Each cloud of rows lies close to a flat space through zero, with a little noise off it, and is much wider in some directions of that space than in others. After each cloud: how many dimensions does that space have?

-2,4,10,1,2,15,-3,0,25,-3,6,-12,9,13,1,-22,-15,28,1
-11,6,-5,15,-14,-2,-13,23,-6,-17,-6,-32,1,5,4,-12,2,-9,-6
-12,-9,-24,0,1,-22,10,-11,5,-7,20,-6,-18,16,-3,-12,-4,2,-1
4,21,4,-2,-4,-19,22,18,-11,-19,6,10,-7,-3,5,-3,-26,-18,-2
-2,-13,-4,-4,13,-23,1,-13,15,14,18,10,-5,-9,-16,11,26,8,5
-19,-13,-6,-22,-6,-4,8,2,27,14,8,5,-24,-12,-8,11,-25,21,-21
18,14,8,15,14,-7,18,-12,-26,-22,-2,31,23,-19,-6,6,27,4,16
-8,6,-14,-11,-23,-15,-29,-16,17,4,14,-21,21,25,-13,-17,-3,-7,-1
-19,2,-13,-12,-24,-36,-4,3,11,3,9,1,-24,16,-9,4,-20,-25,-19
-15,-2,-12,2,-19,15,-13,12,-4,-1,-9,-45,-9,22,12,-12,-18,-16,-3
13,0,-14,-17,4,-34,11,4,4,-15,27,21,-17,-10,-4,-14,-9,-2,-14
-5,-12,6,1,18,0,4,6,12,19,-1,18,2,-17,0,14,14,14,1
-8,-5,11,15,11,3,-26,24,44,8,1,2,10,7,6,-25,10,34,-14
-13,-13,22,12,13,19,3,-24,22,12,-2,-11,-4,-2,-21,17,26,38,16
24,-6,1,-5,18,-13,2,-9,2,2,18,8,-16,0,-3,-5,16,-8,10
34,-25,9,-12,14,47,-8,-7,-6,-4,-10,17,-30,-34,5,-3,11,35,-24
-11,-24,-33,-21,11,-31,24,3,14,13,26,20,-39,0,9,-3,-21,-1,-19
13,7,-11,-14,17,-11,-2,32,-1,12,16,-19,34,-26,11,-7,-3,-17,15
-2,3,-32,2,2,-12,9,26,-31,-3,3,-21,5,7,28,-12,-13,-40,9
-16,7,-20,-13,10,-56,24,7,5,19,29,2,7,-1,-7,18,-8,-31,22
-20,16,1,-16,-6,-24,10,23,43,10,20,-2,11,10,-1,-12,-43,11,-7
1,6,26,18,2,3,8,-11,10,-23,-2,15,-9,-5,-17,0,14,30,-4
-25,-6,-17,-8,37,-47,34,28,38,24,33,33,17,-19,7,3,-9,22,3
13,10,7,21,9,12,-1,-2,-16,-17,-9,11,29,-5,5,-8,23,10,10

11

5,1,16,16,2,-10,-12,-19,-11,6,9,-2,5,11,27,15,-16,-6,-14
10,7,5,0,4,-3,1,-12,2,9,-3,-4,-2,-2,15,10,3,10,-2
-8,0,-1,12,-2,1,-5,-1,5,3,8,3,-8,2,4,5,1,6,-1
2,1,0,1,2,-8,3,-5,-15,8,4,-9,4,-2,2,1,-12,-12,4
11,1,11,-14,2,-5,-9,-6,-1,0,-3,0,10,5,9,-2,-10,-9,-7
18,-4,2,-12,3,-20,7,-17,-14,12,6,-14,2,-8,4,0,-17,-9,2
-6,-4,-6,-15,-4,7,-3,15,16,-8,-4,8,-4,-2,-18,-14,6,1,4
-16,3,-5,20,-2,1,-2,-5,11,14,15,2,-20,-3,5,9,5,21,4
-13,0,4,17,-4,8,-12,1,13,-5,7,12,-9,9,8,6,6,10,-9
-8,-4,-8,21,0,2,15,4,-20,-7,1,-5,3,-2,-6,5,2,-6,2
5,6,-9,-15,4,4,12,8,-2,5,-12,-7,3,-10,-10,-7,8,1,13
-1,-2,10,8,0,-13,-12,-11,-14,10,15,-6,5,7,13,5,-25,-16,-6
-15,2,3,35,0,8,-1,-3,-6,-5,7,5,-3,9,13,17,6,6,-8
25,2,-7,-39,5,-5,17,5,-9,0,-22,-12,15,-14,-16,-16,2,-12,13
10,7,7,-18,5,1,-8,3,-4,2,-12,-4,16,3,6,-4,-7,-14,0
-5,7,-1,-12,1,7,-6,12,1,4,-7,0,7,0,-6,-7,-1,-10,7
-7,-8,-10,4,-4,0,7,5,5,-4,6,3,-10,-5,-14,-5,5,7,4
-12,0,8,11,-1,6,-16,9,-8,-10,1,6,12,15,3,0,-11,-20,-9
-14,6,16,18,3,7,-26,4,-11,-2,5,5,15,22,19,8,-16,-23,-13
-15,-6,-10,8,-6,3,3,9,7,-3,8,5,-12,-3,-15,-6,4,6,5
23,5,-12,-47,4,4,18,11,13,3,-27,-6,5,-20,-21,-19,19,10,20
-6,6,-2,-18,2,8,-9,19,-3,-2,-10,0,15,3,-12,-15,-5,-22,8
0,-2,-4,-6,-1,-3,3,2,-5,3,0,-4,2,-4,-8,-5,-4,-6,5
-3,6,29,8,2,3,-38,-4,-3,-6,3,9,21,30,31,9,-22,-25,-25

6

-3,13,13,-7,-1,5,-8,12,6,-12,-38,-10,-3,4,15,6,-14,-14,-8
5,12,-2,7,3,-6,5,-9,2,-2,15,11,9,2,-14,4,1,1,3
28,3,2,6,-19,5,-8,12,-6,-2,0,20,4,-2,8,-1,-13,-3,-15
0,18,14,-2,-10,8,-2,23,1,9,-24,-24,5,9,20,1,-19,0,5
-4,-25,-10,-11,9,-11,0,-4,-2,-8,5,1,-9,-1,-9,7,17,11,-5
-8,12,13,10,-5,2,7,-2,1,-8,5,11,0,-21,-1,3,7,-9,-21
-15,12,6,-11,5,-5,-12,-5,0,-3,-22,8,-7,-13,-2,22,15,-16,-41
40,3,-23,13,-5,2,0,-5,-3,4,15,21,10,-3,-30,-26,-9,19,17
12,1,1,11,-4,-1,11,2,1,-8,16,6,8,-2,-7,-5,-4,8,9
9,-32,-29,-25,23,-21,-14,-16,3,-3,2,8,-12,15,-28,2,14,13,8
1,-10,-10,2,2,5,-4,-11,-3,-1,10,9,0,8,3,0,3,-6,5
-10,0,-3,-15,16,-15,-1,-5,8,3,-3,-13,0,15,-10,11,4,4,8
-24,10,32,9,-8,-3,18,11,3,19,23,-13,-2,-25,7,-6,1,1,-6
20,-15,-6,9,-5,-4,5,-4,-1,1,34,17,3,-1,-9,-17,-6,10,18
-4,21,0,0,2,8,-1,6,2,-4,-34,-17,5,6,5,5,-5,-3,0
-8,-16,-16,-4,8,4,-5,-14,-4,5,5,-1,-4,11,2,1,11,-3,8
-27,41,34,-12,0,-16,-2,12,7,6,-22,-8,0,-18,1,37,8,-14,-51
0,19,22,17,-25,21,8,24,-6,8,-7,-15,9,-1,36,-2,-19,-7,1
-41,13,38,3,-6,-3,17,12,2,17,14,-23,-3,-19,21,12,7,-7,-15
6,8,-11,14,-6,22,-6,-9,-6,-6,-11,10,6,4,11,-4,-4,-15,1
16,38,19,25,-31,27,4,21,-6,28,3,-10,23,14,35,-13,-39,-10,20
9,18,4,-23,11,-22,-16,7,13,-5,-32,0,-2,7,-18,15,-9,-1,-15
-9,15,26,-10,-10,8,-4,34,4,0,-48,-35,-3,6,33,7,-21,-5,-3
10,-22,-14,-3,2,-5,1,-1,-2,3,11,3,-5,-3,-14,-13,4,18,10

9

15,23,-24,39,-33,3,7,11,-10,2,37,12,-16,29,-22,-21,0,35,-6
-5,8,-6,2,4,-7,11,0,3,20,3,11,-13,5,15,12,-14,-3,6
-2,1,-7,14,-4,4,8,-18,1,0,-2,-14,10,3,-29,15,13,-30,-12
1,-1,2,-17,3,-18,-5,9,-5,2,-5,6,-12,-6,20,-7,-8,16,18
1,3,-3,6,-20,14,2,-15,-19,9,5,-3,12,-5,-17,-1,-1,18,-5
1,-16,4,-11,6,3,0,-15,5,-12,-17,-14,11,-26,-8,-10,14,-18,-11
6,0,12,-2,-2,7,-15,8,-16,12,2,14,1,8,20,-1,-14,37,10
-10,-24,20,-43,22,19,2,-18,3,0,-31,-8,19,-57,27,-7,-17,-2,0
4,0,14,2,8,-7,-30,33,-1,-26,4,1,4,34,5,3,9,12,15
-11,-1,-7,-14,14,-14,12,2,21,-11,-7,-12,-6,-10,4,3,1,-30,4
5,-11,3,1,-14,8,-5,-28,-18,4,-12,-10,13,-20,-25,-1,16,-3,-10
-2,4,-16,-3,-14,2,17,-11,-3,3,5,-4,-5,-16,-11,-11,-8,7,-1
-10,-2,-2,-15,1,4,2,-4,-1,-17,-3,-20,13,-7,-16,4,1,-13,5
-16,-4,18,-31,34,-2,-7,18,13,2,-16,5,1,-3,42,19,-23,-7,19
5,-9,-8,2,13,-13,9,-5,28,-6,-7,3,-18,-18,8,-21,12,-27,-15
0,-27,16,-37,24,-24,-17,2,15,-25,-34,-8,-12,-31,20,-19,18,-20,5
11,15,4,26,2,-10,-14,32,4,7,19,27,-17,44,22,2,-6,21,7
-6,4,-6,-5,11,3,17,0,19,8,3,6,-8,-11,15,-7,-15,-8,-3
7,3,-5,15,-9,3,12,-9,-6,29,7,23,-16,-5,13,-7,-10,23,-8
-7,6,-1,-8,7,-4,-8,21,9,-23,8,-13,6,17,-6,7,1,-8,11
2,-1,-7,0,-15,-12,1,-6,-11,4,0,1,-7,-1,-7,-3,6,9,4
8,-2,-6,22,-10,7,14,-27,-2,19,-2,5,-3,-14,-14,-4,10,-12,-22
7,10,-7,18,-3,8,9,7,8,12,17,20,-13,7,12,-15,-12,21,-9
-2,4,4,1,4,-8,-14,20,-2,-12,3,-5,6,31,-4,16,6,-5,14

7

-1,45,23,-11,-2,-4,-15,2,12,-15,6,2,-4,13,14,9,5,2,15
3,1,2,9,10,-3,-2,12,-6,-4,-1,0,-26,10,3,6,-6,10,-8
1,10,-10,21,-7,-9,-15,8,-15,-8,-11,-4,-21,13,-2,-16,-12,22,4
14,-7,11,10,1,-7,7,-20,-1,-11,-16,0,17,-13,-9,13,3,2,-6
-9,-13,-14,15,8,12,9,-22,-18,-18,-26,38,-7,-7,-20,7,-19,-25,27
-1,1,-6,7,6,2,-9,14,-20,-32,-11,5,-14,-6,-7,-10,-20,7,13
-2,2,-10,-27,-11,-7,-10,10,-9,8,-11,-17,-6,11,10,5,-3,-15,2
6,-10,-6,15,4,15,-6,-17,3,29,9,12,4,0,-3,12,1,3,13
5,21,6,8,9,-12,-12,-1,6,-7,19,-10,6,-4,7,4,18,22,19
10,-37,-7,1,22,7,3,-7,0,16,-13,7,9,-6,1,-25,-2,1,-6
23,1,6,-4,2,-19,-2,-1,5,-26,-14,-33,26,3,11,14,25,-6,14
-17,-11,0,5,-6,7,14,12,10,27,-3,17,-26,-22,-10,-16,10,7,-12
13,17,1,2,-3,-18,4,-12,3,-26,-2,-10,19,6,0,10,1,2,-10
3,15,9,-4,-8,-9,-4,14,-7,0,9,-1,-6,11,-1,-2,-13,3,-7
25,-8,1,5,6,9,-10,-8,11,1,1,4,10,2,12,-4,2,2,5
8,4,-6,8,5,5,9,-2,-6,12,20,-8,11,-5,0,-4,-10,-12,-1
1,-11,-4,8,11,-4,-10,-6,-12,-21,-2,11,8,-7,17,-6,-1,2,23
14,-22,-4,5,-6,14,-17,-5,-7,4,-9,20,-25,-3,1,-15,0,-5,17
-8,6,-13,-9,5,10,13,-4,-11,-4,-4,7,-9,8,-23,1,-21,-25,-2
-8,3,11,0,1,12,-2,21,-4,-8,-10,-13,7,-6,10,-8,-15,4,-3
1,-12,18,-2,10,13,-17,0,1,-22,-11,11,-16,1,8,-19,6,8,12
-3,1,-6,-6,3,16,-9,-6,0,23,-2,5,3,9,10,-3,-15,-6,2
-7,-6,-3,-7,-12,3,17,9,-1,31,20,8,-20,5,-23,2,-3,-17,-15
9,-13,-3,18,9,16,-4,-17,-1,1,7,8,14,1,-7,15,5,-7,30

17

-25,-25,5,-6,4,-17,-11,4,-4,-11,-17,-6,-4,14,1,5,5,12,-19
27,21,4,6,-1,5,2,-3,8,1,3,6,5,5,14,-17,0,-4,13
-6,11,-9,3,10,3,6,24,-1,0,-7,-10,11,8,-27,5,-5,23,6
-23,2,-11,-14,-16,22,-4,-5,-25,9,2,-4,-2,-13,-10,47,17,-14,10
-4,2,6,-1,-11,-9,-21,13,-14,-1,-9,0,-9,16,4,9,-4,23,-5
-5,17,-11,10,-16,-1,7,9,-20,-11,-2,-8,2,7,-4,-7,3,4,1
-29,12,-21,1,-11,-12,19,-1,-9,7,-18,19,-2,-23,-10,39,11,-16,6
32,0,0,35,-6,8,1,16,-3,-8,27,-6,4,12,11,-23,2,-5,4
-6,41,10,33,-9,-16,-23,0,7,12,-8,-6,-21,-8,14,9,24,19,10
25,-11,6,-5,11,-6,0,0,10,-10,6,19,-1,-3,22,-9,-14,-2,6
-2,-2,-9,7,12,-4,-10,-3,-8,6,-4,-2,-7,-9,-13,19,0,2,6
-5,9,9,-2,-17,-5,7,7,5,-6,10,9,14,-5,-6,-10,-5,25,-5
7,-13,20,-2,22,14,-30,-12,20,8,4,-15,-13,1,7,0,-5,17,1
-15,-13,2,-13,-14,-11,-5,-11,-14,-16,-10,9,4,5,5,1,-5,9,-12
-16,-30,-5,0,4,7,15,-9,-13,-5,-6,-5,0,10,-1,1,-6,18,-11
-6,-4,16,-15,-2,3,-11,4,25,-1,0,8,7,-5,-1,6,-11,16,-3
14,-13,3,-4,34,16,-14,-16,19,-14,0,-13,-2,-5,1,-11,-16,3,8
13,19,-6,3,-12,10,-6,3,-7,17,-2,10,-17,-8,15,26,2,-25,18
10,-5,-5,12,12,-4,3,25,-3,-13,12,-17,0,10,-11,-27,-15,11,-3
2,16,21,-3,-20,-6,1,2,2,-15,11,7,8,2,25,-21,8,28,3
-15,38,-21,-2,-27,10,31,19,-24,-5,5,6,21,-14,-21,16,8,7,19
14,17,-7,11,-13,11,4,31,-22,-7,17,-18,24,24,-30,-19,-4,23,2
35,4,9,6,11,0,-6,14,10,-9,13,-5,-3,10,12,-34,-20,7,7
9,23,-17,5,-4,17,27,26,6,23,4,7,2,-9,-13,17,-2,-22,18

14

-9,-10,-2,2,15,-39,12,-10,14,19,-25,-11,38,-3,-15,-34,5,40,-12
-13,-7,-15,-1,7,2,8,5,-21,-9,-3,18,7,8,-2,-11,8,-3,0
0,6,-8,5,0,7,-2,-5,-19,-10,12,9,19,-7,-15,-10,17,-11,-1
13,12,-3,-4,5,22,31,15,-2,-14,8,-3,-26,-22,-5,13,16,-5,23
3,-4,3,0,21,-10,3,11,21,16,12,-22,-14,-15,19,0,-19,-9,-12
-15,-9,25,-20,-5,-20,2,15,38,3,-13,3,18,14,-10,2,-2,2,0
14,22,12,26,-1,-1,8,-6,-29,-17,-7,11,17,-16,-10,-6,11,28,-18
-2,-14,21,26,-1,33,-20,-4,-41,-7,-15,26,7,-9,-11,-23,-8,-6,-31
-1,-19,9,15,7,15,-3,16,14,-5,19,-13,-37,-21,9,-10,-44,-14,-5
7,-48,22,3,7,0,5,17,0,-10,-9,8,14,-26,-1,4,-28,14,16
5,-12,-10,-16,-5,-20,15,1,8,-1,-25,7,32,-13,-7,32,13,7,32
17,-10,1,8,-20,-8,25,50,22,-27,9,4,3,-13,19,8,-10,-30,17
-12,-24,-1,-24,8,14,-29,12,28,15,10,6,-17,-10,-9,3,-14,17,-11
-18,6,-5,-12,9,33,-12,-2,-27,6,6,8,-15,22,-3,-17,1,16,6
-2,3,-16,13,-4,13,3,-5,-18,10,-16,-8,-19,0,-4,-8,14,32,0
9,4,-16,-31,-23,-5,4,1,-16,12,-4,16,18,-14,-13,18,38,-22,20
-21,-8,-4,4,23,1,7,11,0,13,17,1,0,-10,-10,-15,6,14,-3
-8,18,-20,-31,-1,13,22,7,-33,-5,-32,-7,-6,13,-3,-6,5,30,30
3,8,-11,20,-3,24,-6,2,-13,-5,-4,9,-18,-14,-1,11,6,-4,-11
-23,19,-13,15,3,30,-26,-15,-22,27,20,33,-31,18,2,-8,18,-31,-28
25,4,-9,-26,-23,-22,41,20,-1,-16,-25,13,6,-17,0,22,19,1,31
10,-3,-34,-12,-1,-12,35,25,-1,-12,-8,-12,5,9,19,-2,18,-3,29
-28,-1,-1,2,12,26,7,-9,-41,-38,-1,7,-3,13,-21,8,6,-28,7
3,-3,-13,-8,7,-3,-2,14,22,19,10,-13,-32,6,26,21,3,8,-1

17

-11,33,1,7,-11,-14,-5,6,-12,-13,15,-12,-27,17,-14,-5,-20,29,-14
21,-6,-12,13,-14,-2,-5,-5,7,12,-13,-5,-11,-11,2,-5,15,-11,6
6,11,2,12,20,-1,-24,-20,-7,-5,-11,5,1,-8,-5,-17,1,-12,10
-17,-4,0,-23,-1,-30,33,-7,-18,14,28,-7,10,20,-13,18,-5,10,-9
32,-7,-24,17,-21,30,-14,15,19,10,-51,10,-7,-37,17,-25,-11,19,26
8,26,-2,23,-9,10,-15,15,22,-16,19,5,-31,2,5,22,1,19,-11
-4,7,-1,-11,2,2,49,25,31,-16,-9,-16,13,24,9,-22,8,19,-13
-17,-19,-1,-13,-13,-24,-14,-28,-14,0,-4,-10,18,-36,-7,20,9,-8,-15
16,-3,-6,-1,7,4,14,-4,35,-14,2,7,13,-5,5,3,23,-5,2
-3,-9,9,-18,6,5,-1,-5,-8,-6,21,10,5,4,-12,9,2,-9,5
8,-10,-10,-10,4,-25,30,-1,-5,22,-7,-10,15,18,-15,-17,-5,-9,19
7,15,-32,32,-11,9,8,26,49,1,-35,-8,-10,-21,23,0,16,31,-13
-11,-11,-10,-9,-9,0,-10,-1,-12,5,-6,-1,1,-20,-14,8,4,-1,1
8,-17,-7,16,-2,13,-23,-8,21,-4,-39,-5,9,-34,15,-13,34,-29,-4
6,4,-8,-1,9,29,-14,-4,18,-21,9,24,-12,-15,0,3,24,6,-2
-10,10,-24,21,-17,-10,-27,17,1,11,-22,-7,-5,-29,-8,18,-22,32,7
5,-4,17,2,-21,5,-31,-8,7,-31,-7,-11,-5,-21,-6,-5,10,-27,-8
-14,21,-11,0,25,-23,27,6,-11,22,23,0,-3,35,-12,3,-13,24,1
8,1,-10,11,-12,-13,-25,-3,-10,24,3,6,-1,-19,-7,30,-22,3,20
-26,-13,6,-17,26,1,-26,-17,-31,4,2,12,24,-13,-18,8,-2,-17,9
-19,1,-6,1,3,-16,-23,-39,-3,-13,-7,2,15,-38,4,17,6,11,-20
3,-8,-4,-14,-1,-1,-4,4,-5,-7,5,0,-2,1,-28,-6,12,-17,14
12,-9,14,-28,-15,1,38,23,-4,-10,9,-15,-3,40,-20,-32,1,-17,10
19,8,-2,11,8,11,-17,-7,24,-11,26,23,-6,-12,1,27,13,-4,6

11

0,-7,-8,11,-6,-1,7,1,0,7,-1,-5,3,4,9,-5,3,8,-7
-2,5,0,14,1,-7,13,-3,-11,-7,-22,-14,-2,-8,-2,-6,0,-3,-1
1,12,23,-19,0,-6,-25,-9,-16,-25,-11,-4,-14,4,-1,-1,11,-8,10
-7,6,9,14,7,-8,16,19,-12,-11,-16,-8,1,4,14,-6,10,3,-9
0,-8,9,13,8,-13,5,-6,3,2,3,-15,8,13,5,15,17,4,-12
-2,0,-5,28,5,-13,7,-4,-10,2,-12,-13,-1,9,12,-3,1,3,4
-21,0,15,5,26,-27,-5,4,-4,-7,-23,-9,8,-11,-5,3,9,6,-11
-12,35,-16,18,-17,0,11,-16,-12,-4,-22,19,-20,-16,-13,7,23,-18,17
-15,26,15,-8,-12,8,-1,16,-4,-10,-13,16,-9,-4,-3,2,4,2,11
26,-10,-2,0,-4,3,-4,-2,-4,17,50,3,20,17,6,-2,-5,-12,0
-17,-2,17,4,16,-14,-22,3,-15,-6,-25,-11,-1,0,-8,3,-2,12,0
3,8,7,-2,-15,-3,5,4,-4,9,13,9,14,2,3,-2,10,-1,-7
3,15,3,-12,-12,18,-16,-1,6,7,26,32,-5,-17,-16,11,-2,-27,14
-12,-4,-15,36,-14,2,23,6,9,8,1,-18,-8,-1,10,2,-6,2,-2
-23,-24,-6,7,8,-1,-1,5,27,14,10,-10,0,-20,-3,5,-20,1,-12
-16,-7,18,-7,9,-14,-18,17,12,-4,2,-11,-4,27,24,6,-5,23,10
3,2,-4,-5,5,-2,-9,-5,0,-4,-5,14,-6,-6,-5,8,24,-11,-3
-17,-1,5,-6,-3,1,-9,-8,-4,-1,-26,-2,-16,-34,-20,-1,-14,-17,0
13,6,4,1,-12,11,-11,11,7,6,19,23,12,-9,-3,4,15,-8,-5
7,10,-3,13,-11,5,-12,22,5,9,13,18,-3,-22,-9,13,5,-28,17
-12,-19,-14,17,17,-17,-2,-9,17,5,-8,-19,0,-18,6,-9,-20,1,-3
3,11,12,-4,7,11,-5,13,-1,-1,13,22,9,14,15,-8,-8,8,5
-12,5,-4,9,2,-6,-7,9,-6,-17,-18,-13,-22,12,22,-12,-9,10,21
14,8,8,-25,-10,13,1,-4,5,-11,23,9,3,-2,-13,5,14,-10,-6

15
